The rows of a group lie close to one hidden flat surface of 10 dimensions, which may be shifted away from zero. Surfaces can cross.
In the rows, 128 means zero.
Known rows, each followed by its group:
[118  72 171 160 138 162 147 168 132 129 154 177 150  85 118  61 151  95
 156 114  51]	D
[157 103  76 141  87 185  69 145 144 107 174  83 152 135 153 164 100 197
  81 101 134]	J
[ 74  97 115 193 130 140  93 111 107  99 160 164 103 134 114 143 103 119
 143 125  79]	D
[164 155 142  99 108  98 105  88 111 124 108 128 122 137 101 142 143  81
 135  92 114]	J
[128 151 139 121 111 111 101 135 145 116 129  95 127 146 120 141 124 164
 118 131 145]	W
[109  98 160 133 101 124  83 130 125 105 124 104 112 137  79 142 120 140
 109 108 108]	S
[143 139 171 111 133 109 126 124 123 120 127 154 101 115 151 199 132  70
 142 150 100]	W
[121  77 135 157 155  88 135 126 115 155 133 126  67 111 109 115 147  98
 153  87 126]	S
[124 145 117 165 141 168 123  88 234 131 157 141 156 112 133 177 157  68
 119  46  93]	J
[174 152 158 146 142 137 115 171 208 141 135 136 142 145 132 145 155 166
 144  94 114]	W
[115 134 114 132 139 135 108 106 115 126 145 154 128 128 125 162 114  96
 139 113 116]	L
[ 63 153 113 143 107 132 141 115 134  94 100 113 127 157 135 116 107 161
  97 198 152]	L
[134  77 114 102 151 126 173 126  76 138 118 137 128 103 124 116 120  94
 110 119 132]	S
[100 124 219 103 102  79 115 114 104  86  98 129 112 126  70 163 127  80
 123 154  79]	J
[102 131 159 106 119 116  89 163 117  84 140 116 143 135 112 148 117 129
  95 135 135]	D
[ 95 188 191  49  73 117  83 133  74  89  72 126 151 152  87 109 110 125
  99 204 139]	M
[102 126 162 133 110 113 118 155 100  64 123 146 141 130 129 104 134  91
 102 147 103]	S
[ 98 124 113 118 135 146 132 105  44 115 100 193 118 150 115 135  83 101
 132 174 103]	D
[166 114 111 117 121 137 179 105 133 129  78 112 126 145 140 154 120 136
  98 143 141]	L
[133 135 143 104 119  89 142 132 127  88 127  96 141 118 141 153 137 101
  91 132 150]	S
[114 128  75 133 147 144 127 126  78 125 133 160 149 140 127  81 108 126
 125 110 140]	J
[117 157 144 131 123 157 122 110 117 113 114 184 164 157  97 131  99 136
 150 154  68]	D
[148 151  75  77  91 171  46 132  51 185  73 121  73 169 132 110  96 166
 105 141 202]	L
[138 117 113 142 127 116 149 105 114 147 123 117 116 125 117 103 126 152
 157 137 124]	M
[142  92  73 123 123 222 158 104 140 152 141 133 172 103 154 150 106 132
 101 120 115]	L
[132 144 144 120 129 138 107 162 148 160 131 133 121 125 134 110 140 148
 149 137 135]	S
[162 129 140  99  97 138 128 135  81  88  96 146 136 137 152 144 117 100
  93 163 110]	M
[165 170 145 142  81 137 120 107 157  85 103 129 138 153 165 172 126 128
 117 167  89]	S
[154 147 131  98 124 114 120 111 141 158 153  99 134  95 135 133 153 106
 145 100 140]	L
[ 94 121 108 137 106 148 122  72 151  92 117 104 178 156  55 126  97 158
  91  93 109]	M
[ 72 183 127 142 156 105 104  87 200 127 138 127 117 160 102 208 120 126
 137 109 149]	J
[126 172 145 144 123 120 113 129 222 108 145  97 153 131 133 140 166 125
 114  83 131]	J
[166 155 130 115 137  64 138 120  87  99 116 119 131 159 118 121 124 139
 140 123 143]	W
[206 148 124  61 125 113 178 122  89 125 120 121 145 100 205 177 135  84
 118 172 146]	S
[ 87 168 128 152 136 105 168 176 150 100 147 120 177 114 171  24 164 142
 132 172 157]	J
[136 132 103 126 136 123 142  97 110 136  99 139 103 148 132 150 112 119
 126 135 140]	L
[121 151 137 128 145 106 132  97  70 134 103 196 111 140 113 101 129  58
 172 130  98]	D
[ 89 144 128 121 125 193 103 113 197 156 158 128 147 105 141 188 118 133
 124 140 122]	M
[108  99 144 143 151 132 112 138 143 135 150 147 137 120  83 117 135 117
 142  76 105]	W
[145 154  97 157 156 139 100 150 198 156 152 125 126 155 142 150 138 178
 139  80 164]	D
[101  86 115 161 142 165 175  99 171 180 141 125 118  91 116 120 132 146
 161 129 106]	M
[155 115 130 142 110 111 101 108 129 126 106 117  64 145 143 192 127 109
 121 120 128]	D
[129 132 149 111 118 120 134 141 136 143 103 113 113 118 129 115 143 126
 123 145 143]	D
[149 130 109 116 142 104 179 126 126 132 115 105 126 120 163 138 137 121
 114 145 166]	S
[ 88 136 130 170 133  84 165 160 138  47 126 115 125 150 185 143 130 123
  82 183 153]	S
[117 152 107 140 128 120 144  89 120  87 135 149 164 135 132 127 125  89
 127 125 110]	D
[ 64 171 149 138 138  77  82 158 156 130 124 109  90 155 112 111 148 141
 127 133 191]	L
[167 151 155 120 121 128 107 150 176 148 141 111 113 119 166 171 149 142
 141 136 130]	S
[131 131  79 186 143  63 118 127  58  99 121 137  91 182 119  62 118 164
 149 119 148]	M
[ 86  82 116 175  93 133 122 133  94 127  75 103  86 164  78  43 105 213
 119 173 128]	L
[108 134 124 120 134 142 151 134 141 108 123 136 160 128 135 126 127 109
 102 133 133]	D
[164 111 117 151 108 192 131  91 161 167 143 145 128 103 146 166 125 135
 166 131  68]	W
[122 159 175 104 150 127  85 198 133 125 139 167 142 142 127 135 131 130
 133 136 132]	W
[103 128 133 107 157 121 145 123 108 134 132 155 126 115 128 148 121  88
 133 141 134]	J
[151 117 104 132 109 114 168 146 151 115 120  60 136 123 164 108 141 172
  90 145 174]	W
[148 134 123 116 104 118  88 104 120 142 126 104 104 141 110 151 122 138
 135 107 136]	L
[ 88 166  80 143 123 126 114  47  61 150  85 176  72 156 129 117 104  78
 161 161 132]	M
[180 109 188 103 110  91 152 161  84  70 116 142 133 101 165 130 159  37
 103 139  88]	S
[166 171  89 138 136 129 143 100 121 165 135 137 141 134 140  73 137 152
 187 121 128]	D
[ 69 111 144 116 133  83 141 146 112  77 125  96 116 127 135 160 123 102
  71 161 168]	W
[ 91 142 119 132 176 120 123 151 153 165 144 143 117 122 135 111 147 104
 139 101 167]	L
[ 96 109 143  99 154 112 170 174  65 133 140 146 129  94 162  86 125 114
 141 202 151]	J
[ 30 147 114  81 148 154  72 124 122 135 185 135 164  90 105 141 115  69
 105  94 164]	M
[132 126 124 113 132 132 132 123 104 125 128 142 137 126 125 124 122 108
 127 121 126]	J
[ 55 111  72 161 137  99 155  45  76 100 149 112 124 138  93 142  79 146
 141 157 130]	L
[ 88 113  75 172 144 168 142  92 115 138 141 162 115 133 147 145  94 131
 144 155 111]	M
[101 145 118 147 141 103 118 112 149 138 142 120 106 129 131 143 131 131
 142 121 148]	S
[118  85 147 124 119 121 129 131 142 118 114  96 136 123  68 107 136 127
  89  77 127]	W
[121 131 168 153  98 115 141  94 198 164  80  85  94 133  82 103 151 174
 159 147 113]	M
[137  97 141  95 111 116 142 122  58  80 140 123 142  98 146 157 110  86
 101 161 110]	W
[184 119 196  82 108  71 138 158 146  91  86  78 131 132  99 147 159 109
  75  94 137]	W
[154 149 114 108  87 119 123  97  82  87 107 103 167 166  96 122  86 200
 115 162 117]	M
[144 154 105 104 139 186  60 140 202 174 170 124 135 123 152 206 134 119
 111  60 159]	L
[166 107  93 119  83 145  84 123  51 136 146 100 104 120 153 110 100 183
 137 160 135]	J
[102 115 153 135  90 121  82 104  99 105 126 122 104 138  87 147 106 141
 136 150  95]	J
[146 192  94  93 146 151 173 107 139 160  93 154 177 155 136 102 121 151
 138 150 157]	D
[126 195 107 119 111  90  91 117 108 152 115  99 101 164 132  98 120 192
 165 166 184]	W
[121  70  89 120 136 146 166 107  72 122 164 122 132  83 160 157 103  99
 120 150 120]	M

New rows. What belongs after each?
[ 83 177 113 134 137 107 140  61 127 106 115 147 136 151 120 159 115  86
 140 148 125]	J
[129 169 104 145 150 107 144  75 119 144 106 167 100 151 139 151 124  91
 173 136 122]	L
[147 148 221  93 100  99 112 162 215 168 111  60 122 101  96 107 183 158
 141 125 141]	M
[140  98 146 150 111 151 123 128 220 168 130  79 120 110  96 116 162 158
 126  70 114]	W
[141 107  91 170 141 118 189 101  93 146  80 152  85 147 148  93 123 132
 152 158 123]	S
[114 129 147 151  74 120 121  99 166  87 148  69 141 106 129 124 145 143
 124 143 100]	D
[148 112 118 154  90 179 115 132 177 106 165 104 164 100 164 129 147 137
 109 107  93]	J
[ 72 114 134 134 133 125 106 164 103  70 131 146 159 149  96  97 112 124
  79 114 130]	M
[145 172 109  67 126  90  82  52  71 136 113 124  95 158 102 230  92  89
 128 111 158]	J
[ 94 136 170 137 125 118 172 158 147  90 118 126 149 127 142 112 128 154
 124 206 114]	J
[115 111 168 107 101 104 125 164 183  84 108  52 133 131 119 159 142 141
  44 121 165]	W
[199 108 170  84  61 130 132 126  72 114  89 100 131 112 126 101 138 124
 114 153  93]	L
[132 190 130  88 109 100 103 107 103 123 112 118 117 136 153 145 128 100
 126 158 161]	L
[107 140 135 134 128 135 120 129 181 110 160 117 149 107 137 150 148 101
 112 103 125]	J
[154 113 147 125 112 146 109 182 161 152 116 103 101 139 148 150 125 197
 120 158 146]	S
[134  87 113 126  77 171  99 125  97 116 179  95 126  84 176 155 112 140
 117 167 102]	J
[116 106 116 123 156 105 140 164 178 172 132  65 103 122 118 131 140 188
 113 105 203]	S
[171 155  75 150 143  96 206  86 177 133 111  82 103 143 203 193 134 151
 124 165 177]	S
[115 103 142 168  92  91 130  98 116  77  75 106  61 156 129 149 132 106
 100 152 114]	M
[128 118 127 119 145 121 130 160 120 145  93 133 142 152  79  51 133 160
 116  93 157]	W
[ 55 157 113 128 113 170  75  92 178 121 149 124 134 133 123 198 107 113
 105 127 134]	M
[ 95 143 110 122 188 117 139 186 141 167 165 133 131 117 160 100 140 141
 141 132 192]	J
[151  75  95 153 139 155 148 141 116 165 123 131  76 114 166 130 133 119
 125 113 140]	D
[170  77 133 169 113 132 167 148 130 101 112 133  80 125 199 174 133 116
 109 167  95]	M
[217 102 160 115 120 122 137 140 146 108 123 126 168 131  94 142 142 130
 120  60  77]	W
[ 98 157 120 126 139 121 105 104 102 144  98 165  89 168 113 151 103 129
 151 151 137]	D
[ 77 172  92 148 142 140  90  89 121 144 113 175 113 158 105 104 124  91
 148 106 137]	M
[126 104 171 119 128  89 136 170 185  95 127  70 141 121 106 133 164 123
  72  80 158]	S
[132 110 100 122 130 160 177 109 122 119 110 127 150 121 148 142 111 119
  95 150 126]	L
[ 52  87 180 156 111 128 111 190 192  78 173  66 119 111 141 190 119 195
  86 193 137]	M
[153  40 135 173 139 163 166 122 106 144 106 184 100 110 108 107 131  84
 144  97  52]	S
[139  91 143 113 115 133 134 164 138 119 147  86 151  98 121  96 143 139
  97 104 135]	W
[ 41 142  80 133 192 203 102 129 150 176 170 210 178 113 100  86 122  72
 138  60 135]	M
[180 102 125 115 119 162 163 142 110 161 110 138 137 111 147  92 133 142
 137 146 115]	D
[116 104 165 146 132 179  92 216 131 158 140 185 115 116 146  87 134 147
 153 154 100]	S
[178 205 169 137 126  85  93 128 166 130 159 134 164 137 106  83 175 135
 200  76  95]	D
[165 105 175  89  79  82 132  92 151 110 109  37 124  95  92 155 161  91
  84  85 128]	M
[113 143 148 130 126  50 103 143  95 146 127  96  56 123 143  93 159 117
 163 150 174]	M
[ 59  95 143 148 129 128  65  98  96 149 161 149  75 106  77 144 112  95
 172 115  97]	J
[140  80 144  85 114 140  87 153  75  89 133 129 142 133  92 172  94 122
  69  99 116]	J
[ 85  98 159 143 144 173  80 138 145 146 197 174 134  86 105 154 125  95
 165  99  66]	W
[128 151 167 129 112 104 122 170 135 100 103 125 130 141 138  84 156 121
 114 149 132]	S
[138 128 150 129 119 153 132 114 160 154  82 155  91 113 140 136 163  52
 126 108 106]	M
[186 151 128  68 114 157 158 103  60 183  90 172 123 107 161 105 122 100
 181 193 112]	M
[ 98 194 172  86 126 126 115 111 129 105  65 174 146 179  91 178 102 103
 108 167 117]	D
[ 40 128 130 118  95 180  47 174 144 100 172 109 155 116 130 117 111 152
  70 146 154]	L
[ 80 126 105 177 163 157 115 172 196 111 163 142 174 143 112  86 139 152
 101  58 139]	J
[156 121 128 122 111 104 143 118 119 121 130  96 115 104 155 113 160  91
 123 114 134]	D
[135 203 184 142 110 106 108  93 162  82 143 171 197 148  81 110 147 103
 176 104  42]	D
[114 113 100 154 155 107 113 150  96 101 195 131 166 127 105  82 113 166
 146  92 129]	W
[108  99 112 192 130 141 136 134 136 141 104 143  77 156 130 112 115 181
 145 157 118]	S
[141 131 149 102 124 108 132 136  99 140 121 125 112 108 140 114 137 103
 140 143 134]	W
[154 107 114 107 105 168 165 161 127 154 103 101 134 103 169  78 138 153
 100 163 156]	W
[ 99 132 172  85 132 162 169 154 129 197  52 159 109 115 105  69 134 124
 142 198 136]	D
[134 133 128 121 130  73 107  94  38 126  98 154  76 156  99 130 109  97
 156 131 128]	L
[144 128 116 139 133 174 138 120 120  95 118 179 161 159 132 181  85 143
 117 147  78]	W
[105 148 148  91 124  73 100 143  85 135 153  89 110 111 127 105 133 138
 149 160 177]	M
[129  91 126 183 139 117 126 173 162  84 140 124 122 147 136 126 140 138
  94  88 122]	M
[156  57  90 128 189 138 116 218  91 201 142 148  54 116 169 118 136 131
 121  85 195]	D
[138 105 120 146 130 124 144  91 128 137 140 126 122 117 106 139 123 125
 154 102  96]	L
[ 76 108 148 122 150 126 114 152 108  97 125 162 124 138 114 150 113  83
  93 130 129]	D
[169 202 159  82  69  79  71  56  98 138  91 105 113 141  86 114 147  99
 170 111 115]	S
[185 129 181 101  80 175 133 211  89 108  70 163 145 142 170  79 128 163
 101 211 100]	S
[128 182 109 134 135 113 100  88  85  72 142 177 166 176 114 159  96 109
 142 116  98]	D
[204 161 134  85 136 120 195 108 124 172  64 152 132 118 152  95 170  65
 144 125 134]	D
[142 116 132 119  95 113 168  97 172  92  94  67 110 111 169 184 157  68
  56 132 149]	D
[117 118 121 145 138 194 134 142 178 134 137 158 171 127 120 133 122 141
 115 109  97]	M
[112 133 148 100 119 146 105 167 143 110 122 116 147 142 119 154 108 167
  89 153 145]	D
[204 169 133  89 134 124 134 167 154 136 141 114 189 127 142  96 153 155
 129  94 146]	D
[130  98 133 152 131 117 148 132 125 120 110 124 122 134 108  84 140 130
 123 109 114]	M
[136 104  95 115 114 145  99 116  52 154 153 128 101 103 149 119 107 126
 150 143 134]	J
[165 122 114 100 150 119 118  92 101 141 153 146 122 113 127 193 119  69
 137  74 119]	L
[124 133 135 147 107 137 127 115 177 132 135  97 130 121 121 122 140 158
 134 129 120]	L
[164 170 150 112 103 146 123 135 137 113 118 145 148 127 165 143 137 113
 128 160 105]	S
[129 118 106 116 119 113 131 120  80 105 135 112 129 120 148 120 119 115
 107 143 147]	D
[157 125 173 104  94  55 128 164  45  88  88 100  91 142 142  89 134 142
 126 196 146]	M
[215 152  95 162 148 109 176 127 144 160 169 126 124 112 202 109 158 158
 203 128 124]	W
[127  90 141 154 155 136 195 135 186 131 105 137 104 111 155 164 154  82
 105 123 117]	W
[159 141 141 160 136 144 107 186 178 121 129 154 121 148 161 130 152 129
 122 101 123]	M
[205 101 159 110 103 124 166 144 170 125  87  80 139 121 124 125 156 137
  83  98 126]	W
[106 155 163 127 170  32 185 130 136  78 107 131 119 142 131 159 149  66
 111 140 154]	L
[ 68  68  81 187 155 190 173 127 111 113 145 179 144 127 133 119  77 162
 127 172  90]	M
[ 87 124 170  67 105 152  56 172  91 152  85 133 141 141  35  54 119 145
  99 107 147]	W
[170 147 127  70 113 132 118 126  81 184 131 126 128  81 151  64 159  89
 162 124 148]	L
[ 59 135 138 177 139 141 124 145 151 108 124 164 118 146 126 102 129 127
 129 156 115]	L
[ 63 104 154 112 129 112 121 168 126  99 158  98 120  89 151 143 136 102
  88 159 157]	W
[102 157  90 138 139 132  78 123 120  93 146 154 135 155 137 149 119  82
  92  78 144]	M
[137  94 102 150 115 111 147  97  75  98 110 134  84 128 160 151 120  81
 111 143 117]	M
[132  85  95 112 162 124 108 101 104 156 196 116 130  92  96 158 117 102
 144  42 137]	L
[ 75 130 109 171 137 152  97 109 130  97 146 172 124 164 111 176  92 134
 127 126  95]	D
[200 186 154  54  97 138 136 133 105 150  94 137 168 118 153  93 150 105
 142 154 130]	S
[ 90 182 117 144 121 100 122  95 134  82 142 128 134 147 156 159 125 106
 130 160 134]	S
[105 151 141 112 139  99 111 135  94  86 148 141 159 130 118 114 128  95
 119 118 131]	D
[202 121 119  97 116 171 147 158 136 157 114 120 157 126 150 121 125 187
 121 139 132]	D
[102  97 119 200 157 145 199 163 164 100  95 167 137 146 148  68 149 124
 105 138 112]	S
[115 138  85  95 153 128 105 124  62 117 163 151 163 121 122 102 109  89
 122  90 154]	M
[ 77  75 104 139 119 178 129 145 118  90 170 114 170 108 125 129  94 150
  81 139 117]	W
[121 152 143 109 165  82 166 141 153  71  92 140 126 163 151 221 126  74
  62 134 163]	L
[ 80  91  51 195 180 114 215 120 122  85 133 136 137 143 158 119 102 149
  99 147 155]	W
[164 104 153 113 130  67 150 127  72 139  95 121  82 113 119  83 160  79
 147 113 134]	S
[181 141  81 114 158 158 153 130 143 153 121 146 153 143 149 146 122 138
 119  96 151]	J
[173 109 133 138 111 156 120 102 150 156 143 132 129 107 123 133 138 121
 159  93  79]	L
[119  95 142 186 108 151 174 112 172 139  89 120  88 135 133 135 121 182
 148 193  86]	M
[137 126 180  78 114 201  80 147 102 188 119 198 125  98 115 127 125  89
 166 144  75]	W
[132  96 150 127  94 130 159 112  93 108  74 134  91 122 145 142 125  89
 107 181  98]	M
